The rows are grouped in 4 different ways at once. Each group adds its own fixed numbers to the row, and there is some noise. The rows also spread widely along 11 directions, which tell nothing about the answers.
Known rows, each followed by its group in each grouping:
[ -7  -2  -4   2   2   3   0   2  -7  -4 -12   1  -8  -5   9   3  11   6
   2  -5   4  -6   9   6  -1  -2   0   0   1  -6   2  -6  -4   4   6   1
   0  -9  -3]
(0) K179 zefod B
[  3   9  -1  13  -5   9  10  10   8   1   7   3  18  -1  -4  -2   1  -2
   4  -1  11   1   0   5   5  -6 -12 -10  15   1 -12  -5  -5  -3  -9   3
  -5  -6   1]
(2) K119 Pumup S
[  1  -2 -16  -5  -7   3  -5   3  -4   1   5   4   2   0  -3  -6  -1  -9
   3  -5  -2  -3  -1   6   2  -1   0   3   7   0  -9   2   3  -1   6   2
   7  -7   2]
(1) K920 zefod B
[  8   3  -4   0  -5   3  -2   0  -1   0   1   3  -5   7   2   4   2  11
   1 -14 -11  -5   2   8   2   0  14   1  -2   5   4  -4  -4  -1  10   1
   3  -5  -5]
(0) K788 Pumup W
[ -3 -14  -6 -11   4   3 -14  -7  -8  -8  -9  -1 -13  -1   1   3  -2   7
   3  13   6  -7 -11   2  -2   1  -2  18  -1  -9  -6  -2   5  10   4   9
  18   4  -2]
(2) K179 Nabag W
[ -4   2 -14  -5  -4  -2   4   1  -3   4   2   5  -4   4   3   0   1   0
   1  -9  -8  -3   8   9   4  -4   4   2  -1  -2   4  -9  -2  -2   9   1
   4  -7  -3]
(1) K920 Nabag P
[  5   3   1  -3  -3   3  -2  -2   0   3   6  -2  -3   2   1   3   1  10
   8 -10  -8   0   1   2   5   6  15  -2  -2   3   5   9   2   2   7  -1
   2  -2  -9]
(2) K788 zefod C
[ -6  12  -3  -3   6  10  -9   5  -3  -3  13  -8  12  -8   7  -2   2   6
   8  -6   0  12  12   2   0   6   6   8 -16  -3  13  24   6  -1   3   4
   7  -4  -7]
(1) K119 Pumup Y
[  2   6   0   5   7   8   4   7   5   0  10   4  -2  -5   0  -5  -6   9
   0 -15  -3   8  11  13   0   9   3   2 -12  -5   6  11  -1   2   3  -5
   3  -7 -12]
(0) K119 zefod Y
[  9  15 -10   0  -4   7   9   2   7   6  21   0  15   3  -2  -7   5  -4
   1 -10   1  10   7   6   3  -2  -2  -2   1   2  -2  -2  -3  -4   4   2
  -6  -6   4]
(2) K920 Nabag S
[-1 11  8  3 -1 -2 -6 -5 -1 -8 -3 -7 14  1 11  0  6  6  4 10  9  4  5 -1
  0 -2 -7  8 -4 -7  6 -5 -9  3 -6  4  3 -3  0]
(2) K119 Nabag C
[ -6  -2 -13 -12   2  11  -6   2  -5   3   6  -2  -2  -8   0   5   7   8
   8  -7  -2  -1   3  -1   6   5   9   3  -1  -1   0  24  13   3  12   6
   9  -4  -9]
(0) K788 Pumup P
[  8  -7 -12  -7  -3   3   9   1   4  -1   4   1  -5   5 -11   5 -10  -3
   2  -8  -9   1  -2  13   7 -10   5   6  -4   2  -1  -6  13  -7  13   1
   7   1  -8]
(2) K788 zefod W
[ 13  -2  12   5  -5 -13  -2  -4   8   5   4  12  -6   9  -9  -6 -10  -2
   5   8  -6  -1 -15  -2   5   2   4   4  10   7  -8  -5   1  -1  -8  -9
   1   5 -10]
(2) K788 Nabag B
[ 15   4  -7  -7   6  -2   5 -14   5   2  14  -3  -6   7  -2  -8   1  -1
  -4   5   2   8   1   4  -1  -3  -3  19  -7 -12  -2  -7   0   6   9  -2
   7  -3  -5]
(1) K788 Nabag C
[  3   9  -7  -8  -7  -2 -16   5  -4   2  10  10   9   2  -2 -11   1  -5
   2  -4 -11   0   0   4  -1  10   3   6   1   2   1  12   1  -3   3   7
   7  -6  -6]
(0) K788 zefod S
[ 12  -1  -2   4 -11   6  -2   1   7   6  11   2  -2   1  -7  -4  -5  -6
   4 -11  -8  -1  -8  -1   4   2  13  -6  10  15 -15   5   0  -5   0  -8
  -4  -1   2]
(2) K920 Pumup B
[ -5   6  -3  -5  -8   3 -21   6  -4  -2   4   4  15  -2   2  -3   3   5
   4   2   1  -5  -6  -3  -1   8   2   5   2   3  -1  13  -2  -3  -7  11
  10  -1   1]
(2) K179 zefod P
[  5   2 -19  -3 -10   7   0   5   4   2   8   7   2   3  -2  -1  -4  -4
  -3 -18 -12  -7   4  15   4  -4   5   3   1   8  -6  -1  -2  -7   9   4
   7 -10  -1]
(0) K920 Pumup P
[  6   5   3   2  -7   2  -6  -5  -1   4   8  -2   1   5   2   1   8   5
   9  -6  -2  -1  -7 -11   3   4  15  -5   9  10  -7   4  -3  -1  -2  -5
  -4  -2   6]
(1) K920 Pumup B
[ -1  -6  -4   1   1  15  12  -1   1   1   1  -7  -4  -9  -1   5   1   4
   4  -2   9   4   2  -3   3  -5  -1  -4   8  -3 -13   8   7   7   1  -5
  -5   1   4]
(0) K920 Nabag W
[ 12  10   5  12  -1   6   7  -3   6  -4   7 -13   5   7   7   4   5   4
   2  -7   2  10  12   6   3 -11   6   6  -6   3   1  -7  -4  -7   2  -7
  -4  -5   2]
(1) K788 Pumup B
[-5 12  4 -4  0  0  0 -2  6 -1 10 -5 14 -3  6  0  4  1  9  1 -4 12  8 -5
  3 -2  2  4 -8  0 15 12  6 -7  2  1 -3  3 -9]
(2) K179 Nabag C
[ -5   8 -10  -6  -7   5 -13   7  -5  -5   3   3  14  -5   3  -3   6  -1
   1  -4  -3  -2   3   0  -2   1   1   5  -2   2   4   9  -1  -5   3  11
   4  -4  -1]
(0) K179 Pumup W
[  6  16  10   3  -6  -1 -13  -5   2  -6  12 -13  17   5   9  -2   2  -1
   5   0  -5  18   6  -5   0   1   5  17 -15   8  14   7  -4 -10  -5   0
   3   2   5]
(2) K920 Pumup Y
[  7   6   3  14  -6   3  10   3  10   0   6   4  23   9  -6  -1   4  -4
   1  12  17  -2 -12  -4   3 -12 -18  -5  24   2 -18 -13  -4  -7 -17   5
  -3   0   9]
(1) K179 Pumup S
[ 10   2   1   1   0  -2  -1  -5   8  -3  11   1  -5  13   0   0  -5   0
   0  -3 -12   2  -3   8   2  -7   7  10  -5   6   2 -12   1 -10   4   0
   8   2  -5]
(1) K179 Pumup S
[  9   4  -2   2  -4  15  -7   2   6  -3  14  -5  11   3  -1   5  -2  10
  -1  -5   4  -1  -5   1   0   0   6   5   0   8 -11  11   2  -6  -6   4
   8   0   8]
(1) K179 zefod P
[ 6  6  7  9 -5  0  4 -4  2 -3 -1 -4  3  3  4 -2  5  0  1  2  5  5  0 -7
  0 -5 -2  5  4 -1 -5 -8 -7 -1 -7 -5 -5  1  7]
(0) K920 Pumup W
[-5  1 -1  1  2  0 -1  0 -3 -4 -5  7  4  1  3  1 10  7  2  5 11 -8 -4  1
  0  0 -9  5  8 -5  1 -5 -4  5 -3  9  6 -4 -2]
(0) K179 Pumup Y
[  7   0  -1   1   3   6   5   3   9   3  11   2   2  -9 -12 -13  -5 -12
   1   7   7  14  -1  -2   2   1  -9   7   5  -6 -14  19  13   1  -4  -9
  -1   1  -7]
(0) K788 zefod B
[  7   5   3   5 -10  -2 -12   1   2   1   4   6   1   7   2  -2   2   1
   2  -6 -10  -8  -8  -2  -1   1  14  -2   9  15  -5  -5  -8  -8  -2  -2
   0  -4   0]
(1) K179 Pumup B

New rows. What belongs after each?
[  1   4   4   4   8   6  17  -3  12  -3   9 -10   6   2   2   8   1   2
   6   2   3  15   9   4   7 -13  -5   3  -6  -1   7  -3   9  -9   2  -3
  -4   5  -5]
(2) K179 Nabag S
[ -4  -4   4  -1  -5  -5   4  -3  -5   0  -7  -2   0   0  -1   4   3  -3
  11   4   2   3  -3 -10   5  -5   1  -2   7   0   0  -6   4  -2  -3  -3
  -3   6   1]
(2) K920 zefod W
[ 2  5 -6  0  1  4  7  3  8  4 14  9 11 -2 -9 -4  4 -1  2 -2  6  1 -7 -2
  2  0 -5 -1  8  3 -4  7  4 -3 -2  4 -1 -2 -5]
(0) K179 Pumup Y
[ -1   3 -15  -6  -3   0  -1   4  -1  -7  -1   7  13   5  -1  -2   1  -1
  -3   4   6  -6  -1  12  -1  -8 -12  11  -2  -6   2 -16  -4  -2   5  14
   9  -4   1]
(2) K179 Nabag W
[ -9  -6   9   4   4   5   0   2   3  -2  -2  -6  -3 -12   1   4   1   1
  14   8   4   9   0 -10   5  -1   2  -1   3  -1   0  18  13  -1  -4  -7
  -2   8 -11]
(2) K179 Pumup B
[ 2 12 -6 -1 -3  4  8  8  6  4 16  1 17 -4 -9 -5 -3 -1  6 -8 -1 10  1 -1
  4  0  2 -7 -3  2  2  8  6 -9  2 -1 -5  0 -7]
(2) K119 zefod W
[ -8  -3  -8  -5  -2  -2  -7   4  -5  -1  -7  17  -1   2   2   6   4  14
   8  -6  -5 -17  -4   8   3   7   5  -5   7   2   3   1   1   4   7   8
   8  -6 -11]
(0) K179 Nabag B
[  7   7   0   0  -3   8  -1   4   3   3   7   3   2   2  -1   2  -1  16
   4 -11  -3  -1   1   3   2   7  11  -3  -1   4   0  11  -1   3   3   0
   0  -2  -5]
(0) K788 Nabag W
[  8   3  13   3  -6   4  -8  -9   1   5   9  -5  -4   7   5   6   6  14
  11  -6  -6   0  -9 -10   4   8  19  -6   8  12  -5   3  -5   3  -5  -5
  -3   3   5]
(2) K920 Nabag S
[  2   3   8  11   4  -4   7   4   6   2   0   7  -5   0   0  -6   0   2
   2  -2   1   4   4   5   1   1  -1  -1  -1  -5   3  -8  -6  -1  -4  -9
  -4   0 -10]
(2) K179 zefod B
[  0   6 -10   2  -3   9  -3  14   2  -4   8   6  21  -3  -7  -6 -10  -4
   0  -3   5   2   1  16   1   1 -12   5  -2  -1  -3  10   2  -3  -3   9
  11  -8  -3]
(2) K119 zefod Y
[ 7  9 -2  5  0 13 -7  7  1 -2  9 -4 11 -4  1 -5  2  6  3 -4  8  7  7  7
  0  6 -1  5 -5 -3 -4 17  0  4 -2  1  4 -6  1]
(2) K788 zefod B
[-10  -3 -15 -10  -9  -4  -1   6  -7   7  -3  12   5   1  -6   4   2  -1
   9   0  -3 -13  -6   1   9  -3   2  -6  17   2  -4   1   8  -1   3   9
   5  -5  -7]
(1) K788 Nabag P
[ -8  -9  -1 -11  15   6  -2  -5   1  -4   6  -8  -5  -9  -2   4  -3   5
  14  13   5  12  -1   0   7   2  -4  12  -8 -11   2  23  24   7   6   2
  13   8 -14]
(2) K119 Nabag S
[  2   3  -8  -3  -1  -2   3  -2  -1  -6   1  -3   3   3   1  -5  -2  -7
   0   0   1   9   8   9   0  -8  -6  15 -11  -9   6 -13  -1  -3   6   2
   6  -2   2]
(2) K920 zefod W
[  3   4   0 -10   5 -15  -8 -12  -4   3   4   5 -18   6   5  -8   8   7
   8  -7 -12   5   2   2   0  12  16  12 -16  -6  17  -9  -4   4  13  -5
   5  -1 -10]
(2) K920 zefod B
[  5   6  -3  -1  -6  -8  -9  -5  -4  -3  -1   8  10   9  -3  -1   9   4
   6   4   8 -10 -12   2   2   2  -2   2   9   2  -5 -17  -8   0  -1   8
   6  -7   3]
(2) K119 zefod B
[  1  10  12   9  -1  10  -4   2   4   6  10  -4   6  -5   8  -2   3  17
   8  -3   6   9   3  -8   1  13   7  -3   0   0  -2  20  -6   6 -13  -7
  -3   3   2]
(2) K920 Nabag P
[  1  -3 -14  -8  -6  -7   1  -5  -2   4  -3  16  -4   2  -7  -4   1  -7
  -1   1  -2 -16 -11   3   3  -1  -6  -1  18  -3 -11 -14  -3   5   6   6
   5  -9  -7]
(0) K119 Nabag C
[ -2   1 -28 -19   0  10  -5   1  -2  -1  16  -5   0  -6   1  -7  -1 -16
  -1  -9 -12  12  16  19   1  -4  -2  17 -17  -6   7   9  11  -3  23   8
  12  -7  -4]
(2) K920 Nabag S
[  3   3 -13   2   0   6   6   7   1   2   3   9   2   7  -2   0   1  12
   0  -9   4  -8   3  16   4  -1  -2   2   2  -6  -2  -5  -5   4   4   8
  10 -11  -6]
(1) K788 Pumup P
[ -2   9   7   6   5   5   3   1   0  -6   2  -4  16  -1   9   3   5  13
   7   1  13  10   9   3   1   3 -10   9  -8  -8   9  10   1   3  -8   3
   4  -2   2]
(0) K920 zefod Y
[ -2   3 -11  -8   4   4  -3   1  -4   0  10   1   4  -5  -4  -3   2   2
   5  -6   2   4   1   7   2   5   0   5  -7  -5   5   8   5   2   9   6
   9  -5  -7]
(2) K119 zefod Y
[ 5  0  5  7 -5  0 -1  0 -1  3 -2  4 -5  4  0  0  1  1  1 -5 -2 -5 -4  1
  2 -2  4  1 11  5 -5 -5 -5  1 -3 -2  0 -5 -3]
(0) K788 Pumup Y
[ -1   1 -15  -4 -10  22  -9  18   2   2  13   0  14  -9  -7   1 -15  -3
   3 -14  -9   1   6  15   3   3   5  -1  -2  11  -4  33  13  -4   5   6
   8  -7  -5]
(2) K788 Nabag Y
[ -7  -9  -8  -7   3   6  -3   6  -5   4   2   3  -6  -9  -8  -3  -4  -1
   8   1   2   1  -2   4   3   6  -1   4   3  -6  -2  18  14   8   4   2
  10  -1 -12]
(2) K788 zefod Y
[ -6 -10 -12 -13  -1  -8  -8  -4 -11   6  -3   7 -16  -4  -6  -5   1 -11
   5   5  -5  -4  -7  -1   2   2   3   8   8  -3  -2  -1   7   7   9   3
   8  -3 -11]
(2) K788 Nabag Y
[ -5   3  -9  -3  -1  13   7  -1   0   7   7  -4  -6  -7   3  10  18  12
   7 -20  -2  -5   3  -6   5   0  19 -13   6   7  -1   7   0  -2  12   0
  -8  -6  -4]
(0) K179 Pumup P
[ 10   6  15   9   1   1   1  -7  10  -1   6  -4  -5   1   7  -8  -8   1
  -3  -1  -6  13   7   0  -2   3   2  12  -7  -3   0   6  -7   3  -7 -14
  -1   2  -3]
(0) K920 Nabag C
[ 3 -1  2  0  0 -1  0 -2  0  0 -1  2 -3  5  0  4  1  5  6 -4 -4 -3 -1  3
  5 -1  6  5  1  4  4  1  2  0  4  1  5 -3 -8]
(0) K788 Pumup Y
[ -4  -6   6   5   6   1   1   3   4  -1   0   4  -8  -5  -2  -4  -8  -1
   3   6   1   5  -2   3   1   2  -4   8  -1  -5   1   5   3   3  -6  -4
   6   4 -13]
(2) K179 Pumup Y
[ 4  6 -3 -7 -3  1  1 -9  2 -2  9 -6 10  5  0  9  9 10  8 -1  3  1 -6 -7
  3 -5  8  1 -3  7  5 -6  3 -6  7  6 -1  4  2]
(2) K179 Nabag W
[  1  -6   8  10 -10  -1  -1  -4  -1  -1  -8  -2  -4   2   3   3   0  -9
   3   0   0  -4  -5  -7   3  -8   2   0  16   9 -11  -8  -4  -3 -10  -6
  -3  -1   7]
(0) K920 Pumup Y
[-4  7 -5 -3 -2 -6  5 -3  1 -1  4  5 12  5  1  5 12  0  7 -3  0 -2 -2 -3
  5 -7 -1  1  3  6 10 -8  3 -9  5  8 -1 -3 -5]
(0) K179 Pumup Y
[ 6  1  0  4  0  8 13  0  5  9  9 -3 -5 -1 -5  2  1  4  4 -8  3  4  1  2
  4 -4  6 -7  6  3 -6  1  1  3  3 -6 -6 -4 -4]
(2) K788 Nabag Y
[ 2  2  5  3 -1  8  0  1  5  1  9 -1  5  1  1  6  3 10  9 -1  2  1 -5 -2
  4  2  4 -6  6  6 -3  7  2 -1 -4  1  0  3 -1]
(2) K179 Nabag S
[  9  -5  -6   1  -8   5   5  -8   5  -8  -1  -7   1   6  -5   8  -2 -10
  -6   5   6  -4  -8   0   2 -20  -6   8  10   7 -17 -20   0  -9   1   2
   0   0  10]
(0) K179 Nabag W
[-3 -5  5  1  4 -1 -3 -3 -1  0  1 -3 -7 -7 -3 -6 -3 -7  5  9  3  8 -4 -5
  2  1 -1  9  2 -4 -4  5  5  3 -4 -5  5  4 -8]
(2) K119 Pumup Y
[ -9   2  -4  -3   2   3  -5   3   1 -10  -1  -8  11  -5   4   3  -5  -4
   5   7   1  10   9   7   7  -9  -7  16 -13  -5   9   8  10  -7   0   6
  12   1  -9]
(2) K119 Pumup P
[ -5  10 -13  -2  -8   3   1   7  -6   6   3   2  -1  -3   6  -1  13  -6
   4 -19 -13  -1  15   6   3  -3  10  -8   4   3   6  -1  -4  -5  14   2
  -6 -12  -7]
(0) K788 Pumup S
[  1   4   2  -3  -4  -9  -7  -2  -1   7   2   8 -13  -1   1 -14  -4  -4
   3  -2 -15   2   3   1   0   8  10   5  -2  -3   6   2  -5   4   4  -8
   1  -2 -15]
(2) K788 Nabag C
[ 1  6 -1  0 -4 -4  1 -1  0  4  1  4  3  0  1  0  8 -1  7 -2 -2  0  2 -3
  5 -1  5 -4  8  4  0  1  1 -2  4 -3 -7 -5 -6]
(0) K788 Nabag B
[ 4  5  0 -1 -7 -1 -4 -6 -6  2  2 -7  1 -1  0  1 13 -5  8 -1  2  3 -1 -9
  4 -3  9 -2  8  5 -5 -2 -1 -3  3 -4 -7 -4  4]
(2) K788 zefod B
[  3   4  -8  -7  -7   2 -13   7  -1   7   8  14  -5   3  -1  -4  -3   6
   4 -14 -20  -8  -1  10   2  13  15  -4   5   8   0  13   0   1   8   4
   5  -7 -12]
(0) K788 Nabag S
[ -6   4   9  -1   6  -4  -8   3  -3   0  -4  11   1  -6   5 -11   0  10
   8   8   2   4   3  -1   0  17  -5   8  -2 -16   8  20   1  12  -8   0
   9   0 -16]
(0) K788 zefod C
[ -4   0  -2  -2   3   3  -6   1  -1 -11  -3  -4   2  -2   8   2  -4   2
   5  -2  -4   8  15  13   2   0  -2  17 -17  -7  11  11   7  -2   6   0
  11  -3  -4]
(0) K920 zefod B
[  5  -2   6   4 -11   0  -5  -6  -1   3  -1  -3   7   2  -6   5   8  -3
  11  12  13  -6 -18 -16   6  -4   2  -6  27  10 -21  -1   1   1 -10  -1
  -6   2   9]
(2) K788 Nabag B
[ -5  -1   3   9  -9   8 -13   9  -5  -5  -8  -3   1  -4   6   0  -3  -6
  -1  -2   0  -3   3   3  -4  -1   1   3   5   5  -5   2  -8  -2  -9   1
   4  -4   5]
(2) K179 zefod Y
[ 11  21  -6  11 -11   6  -1  10   5   1  12   2  20   9   4  -5   4   5
  -5 -12   0  -1  10  10   0  -4   1   2  -1   5   0  -6 -16  -8  -5   5
   1 -13   5]
(1) K788 Pumup P
[  2  -1   1  -4  -5   3 -11  -2  -1   1  -1   1  -3  -4   1  -5  -2  -4
   1   6  -2  -1  -2  -4   0   4   0   8   8  -3  -9  14   2   6  -2  -1
   5  -2  -4]
(0) K788 Nabag C
[  2   9  -8   3  -1  -1   0   7   3   4   4  14  -3  -3   0 -16  -3   0
  -9  -7  -3  -2   6  12  -3   7  -5   3   0  -8  -4  -4 -16   3  -2  -2
   3 -10  -9]
(0) K119 Nabag P
[ -3  -1  13   9   3  -6  -1   6  -2   3  -7  12   1   0  -1  -4  -1  11
  12  11   8  -1  -5  -4   3   9  -3  -3  11  -8  -2  10   3   8 -15  -6
   2   3 -10]
(1) K788 zefod B
[  3   4   6   4  -3  -1  -5   4   5  -1  -1   4  -1   2   4  -7 -12   0
   0   2  -9   4   8  11   1   3  -1  11  -7  -4   6   5  -3   2  -3  -3
   8  -1 -12]
(2) K788 Nabag C
[ 11  -3  -2   0   0  17   2  -7   6  -5   8 -12  -1  -2  -2   6   2   5
  -4   0  11   2  -7  -4  -2  -6   2   6   4   3 -18   4   2   1   1  -1
   1   2  10]
(0) K179 Nabag W
[ -1  14  -8  -8  -6  -7  -8   0   6  -1  12   9  25  -1  -2 -15   2 -16
  -3  11   0   6  -1  -4  -2   0 -14  12   2  -2   2   6   1  -8  -4   9
   3  -2  -4]
(0) K179 Nabag C
[ 0  5 -9 -5 -2  0  6  3  1 -1  1  5 13  2 -1  1  3  0  4 -3  0 -2  6  9
  6 -3 -6  3  1 -5  5  2  5 -1  6  8  5 -7 -7]
(0) K788 zefod C
[  4  -1  -8  -9  -5  -4 -10  -6  -7  -1   0   0  -7   5  -2  -4   4  -5
   2   2  -5  -2  -5   0   1  -3   6  13  -1  -1   0  -9  -1   0   9   4
   8  -1  -3]
(2) K788 Pumup W
[ -5   5  -9   2  -9   1 -13   8  -7  -8  -4   3  14  -2   8  -9  -1 -15
  -4   1   0   1  10  10  -3  -4 -14  16  -1  -3   2   0  -7  -3  -4   9
  10 -10   5]
(0) K920 Pumup Y
[ -3  -8  -6   1  -1  10  -8   4  -3  -7  -9   3  -5  -6   5   2  -2   2
  -1   2   3  -9   1  11  -1  -1  -5   7   5  -4 -10   5   0   6   1   4
  10  -6  -2]
(0) K179 Nabag B
[  3   4   3   3  -4   0 -10   3   0  -7  -1   2  14   2   0  -1  -1  -1
   5   7   4   3   0   3   3   0  -6  10   2   0  -2  10   5  -3  -7   3
   7  -2  -1]
(0) K788 zefod B
[  2   5  -3  -3  -8   4 -11   3  -3  -2   3  -4   5   0   1  -2  -3  -1
   3   0  -5   3   3   2   1   0   6   7  -3   4   1   8   0  -2   2   2
   3   0  -2]
(2) K788 Nabag W
[  9   4   9  12  -4  -3   6   2   7  -6  -2  11  16  21   4   6  -5  17
   6   5   8  -7  -6  16   6  -3 -14   1   6   0   0 -20 -11   1 -13   8
   8  -1   3]
(2) K920 Nabag S
[ -9   3   9   3   1   2 -19   4  -7  -4  -6   3   6 -11   4  -7   2   6
   5  13  12   0  -4  -9  -1  13  -8   8   6 -10  -9  20  -3   9 -19   2
  10   0  -2]
(0) K119 zefod P
[  6   9  11  10  -9  12   4   7  14   6  14   2   9   2   0   9  -3  11
   7 -17 -13   1  -1  -2   5   2  17 -20   9  21  -4  14   1 -11  -4  -7
 -13   2  -4]
(0) K179 Nabag S
[ -1   3   5   1 -12  -2 -13   2   2  -4   4  -1  18   3   0  -1 -10 -11
   6   6  -4   6  -4  -3   3  -2  -2   8   2  12   0   9   4  -9 -11   2
   5   3   3]
(2) K920 Nabag Y
[-9  0  3  4 -9  2 -5  3  0 -2 -4 -8  8 -5  4  2 -2 -9  8  5 -1  7  5 -7
  6 -7 -1  5  4  5 -1  9  5 -7 -8 -2  1  3  1]
(2) K920 Pumup P
[  1  -1  -2  -8  -3  -3 -20 -10 -11 -14  -9  -8  -9   5  11   3   6   2
  -4   1  -6  -3   2   2  -5  -3   7  23 -12  -2   6 -12  -6  -3   7   6
  13  -2   5]
(0) K179 zefod W
[  1   4   3   6  -2 -10   0   2  -1  -4 -10  19   4  14   6   1  -1  19
   2  -2   2 -14  -1  15   2   6  -8   7   0  -8   7 -16 -15   5  -9   7
  13  -7  -4]
(0) K920 zefod P
[ -4  -2   6   3  -5 -13 -10   3  -2  -2  -7  11 -10   7   4  -2  -7  -1
   3  -4 -17  -6   0   8   1   0   9   6  -3   7  13 -12  -7  -8  -1  -1
   7  -1 -13]
(2) K179 Pumup Y
[  6  -3 -20  -8  -3   6   4   0   5  -2   9  -1  -1   0  -7   3  -6  -9
   1 -11  -9  -1   3  17   6 -12   4   3  -4   6  -5  -7   8  -8  20   2
   6  -8  -5]
(2) K119 Nabag B
[-12   2 -10  -6   1  14 -11   7  -4  -1   8  -8  -2 -18   6  -4   1  -9
  -1  -9  -8  10  15   2  -4   3   7   7  -9   1   4  26   8  -2   9  -1
   1  -5  -6]
(0) K179 Nabag Y
[-13  -1   2  -3   7  -2  -4   0  -9   2  -6   0 -13  -4  11   4   6  12
  13  -2  -6   0   8   0   3   6  10  -4  -1  -8   9   4   1   8   5  -1
   3  -2 -13]
(1) K119 Nabag S
[-9  6 -2 -2 -8  3 -9  2 -9 -1  1 -3 18 -3  5  5 12  2 13  0  7  0 -1 -8
  4  3  0 -1  6  5  5  9  0  0 -3  9  1 -3  5]
(2) K920 Pumup Y
[  5   8 -10  -6  -5   3  -7  -2   0  -4  11  -4   3   4   2   0   0  -4
   1  -7  -9   3   5  12   1  -4   5   8  -7   5   1  -5  -1  -6  11   5
   6  -6  -1]
(2) K119 Nabag S
[  6  15  -6   3   2  -6   3   5   2   5   9  12   9   3  -1 -15   9   3
   3  -1   5   4   4   7   1   6  -5   5  -3  -9   8  -5 -10   3   3   3
   0  -9  -8]
(2) K788 Pumup B
[  3  -4  -5 -11   2  -6  -7 -15  -3   0   4  -2 -13   4  -1  -5   9  -9
   1  10  -1   1 -10  -6   0  -4   1  13   5  -2  -6 -16   0   2   7   3
   6   3   1]
(2) K179 Nabag S
